Each new row is followed by its nearest point in the smallest flat space through zero that holds the last named rows.

q746:
[[311, -54, -349, -364, -256, -415, -209, -73, 306, -195, 261, 20, -135, -343, -3, 12],
[18, -90, 51, 41, -216, -142, 348, -34, 324, -96, 168, 374, -323, -12, -172, -99],
[-124, -366, -564, -32, 239, -381, 5, 175, -8, -302, -57, 248, 313, -120, -249, 184]]
New rows:
[-140, 7, -396, -24, 183, -12, -393, 272, -323, -408, 111, -283, -214, -37, -33, -456] -> [40, -34, -202, -108, 87, -93, -213, 30, -87, -51, -31, -131, 179, -93, 38, 82]
[-94, 272, -190, 186, -135, 216, -294, -252, -166, 116, -38, -236, -178, -6, -174, 435] -> [37, 93, 49, -38, 27, 90, -155, -21, -105, 75, -38, -189, 66, 0, 110, 10]
[17, -19, -51, 265, -171, 20, -654, 12, 42, -256, -186, 139, -174, 138, -594, 75] -> [-8, -64, -106, -19, 26, -81, -2, 25, 16, -59, 3, 47, 41, -33, -44, 29]
[136, 42, 267, -235, -340, 181, -163, 478, 103, 184, 313, -222, -370, 78, 114, 11] -> [179, 199, 217, -104, -228, 86, -74, -128, 108, 113, 122, -140, -231, -45, 147, -105]

q638:
[[96, 283, 98, 499, 61, -148, -201, 99, -73, 201, 4, 102, -266, -314, 92, -428],
[-41, 195, 22, 49, 112, -297, 227, -130, 151, 94, 283, 74, 114, 64, -187, -217],
[258, 484, -82, -159, 120, -232, 409, 450, 91, 28, 108, 160, 269, 263, -390, 232]]
New rows:
[114, 352, -184, 86, 128, -285, -307, -275, 152, -168, 56, 307, -288, -315, 102, -323] -> [-8, 147, 75, 315, 56, -156, -89, -73, 4, 140, 94, 57, -144, -189, 43, -354]
[154, 190, 292, -123, 104, 140, 342, 262, -319, 344, 136, 234, -341, 171, 17, 364] -> [174, 207, -39, -27, 18, 1, 71, 321, -39, 1, -83, 65, 43, 57, -99, 162]
[-238, -232, 219, -127, -189, 257, -287, -333, -205, 252, 43, 212, -275, -257, -146, 358] -> [-109, -277, 12, -27, -81, 177, -177, -166, -56, -63, -103, -95, -88, -67, 178, 22]
[162, -327, -279, 24, -39, 59, 300, 164, 140, 256, -34, -209, -124, -193, -17, -336] -> [-16, 3, 18, 66, 5, -19, -36, -40, -2, 25, 15, 2, -39, -48, 27, -80]

q970:
[[138, 136, -174, 229, -376, -473, -278, -184, -161, -353, 566, -58, -108, -268, -372, -4],
[171, -283, -332, 20, -543, -3, -42, -590, -144, 30, 395, 181, 180, -187, -76, 385],
[-311, 89, -76, -69, 65, 70, -175, -763, 164, -111, -67, -311, -239, -174, 92, -110]]
New rows:
[-113, 294, -343, 19, 255, -242, -236, 201, -348, -177, 300, -256, 186, -111, 369, 140] -> [18, 102, 8, 76, -21, -163, -84, 67, -29, -126, 116, -51, -69, -52, -114, -77]
[276, -219, -214, 12, 304, -124, 300, -42, -3, 266, -345, -213, -64, -125, 228, -192] -> [-73, -27, 55, -77, 135, 151, 72, 6, 67, 98, -190, -13, 8, 72, 124, -18]
[-240, -129, -124, 290, -34, 180, 51, -92, -14, 216, -95, -304, -318, 217, -316, -345] -> [-118, 87, 38, -15, 113, 4, -51, -106, 70, -50, -77, -127, -108, -22, 28, -108]
[164, 132, 101, 367, -254, -353, -62, 217, -172, 359, 303, 188, -79, 365, -274, 32] -> [219, 12, -19, 127, -169, -224, -13, 356, -149, -79, 249, 141, 83, -6, -194, 48]
[88, 83, 44, 99, 330, 365, -182, -335, -267, -120, 311, -108, -55, -24, 62, -274] -> [-109, 66, -16, -5, 31, -19, -83, -236, 54, -74, -3, -128, -108, -70, 4, -69]
[-338, -298, -26, 28, 166, 187, 238, 357, 9, -233, -292, -24, -337, 127, 111, -140] -> [-89, 64, 142, -56, 254, 102, 69, 214, 83, 63, -247, -51, -39, 113, 104, -125]
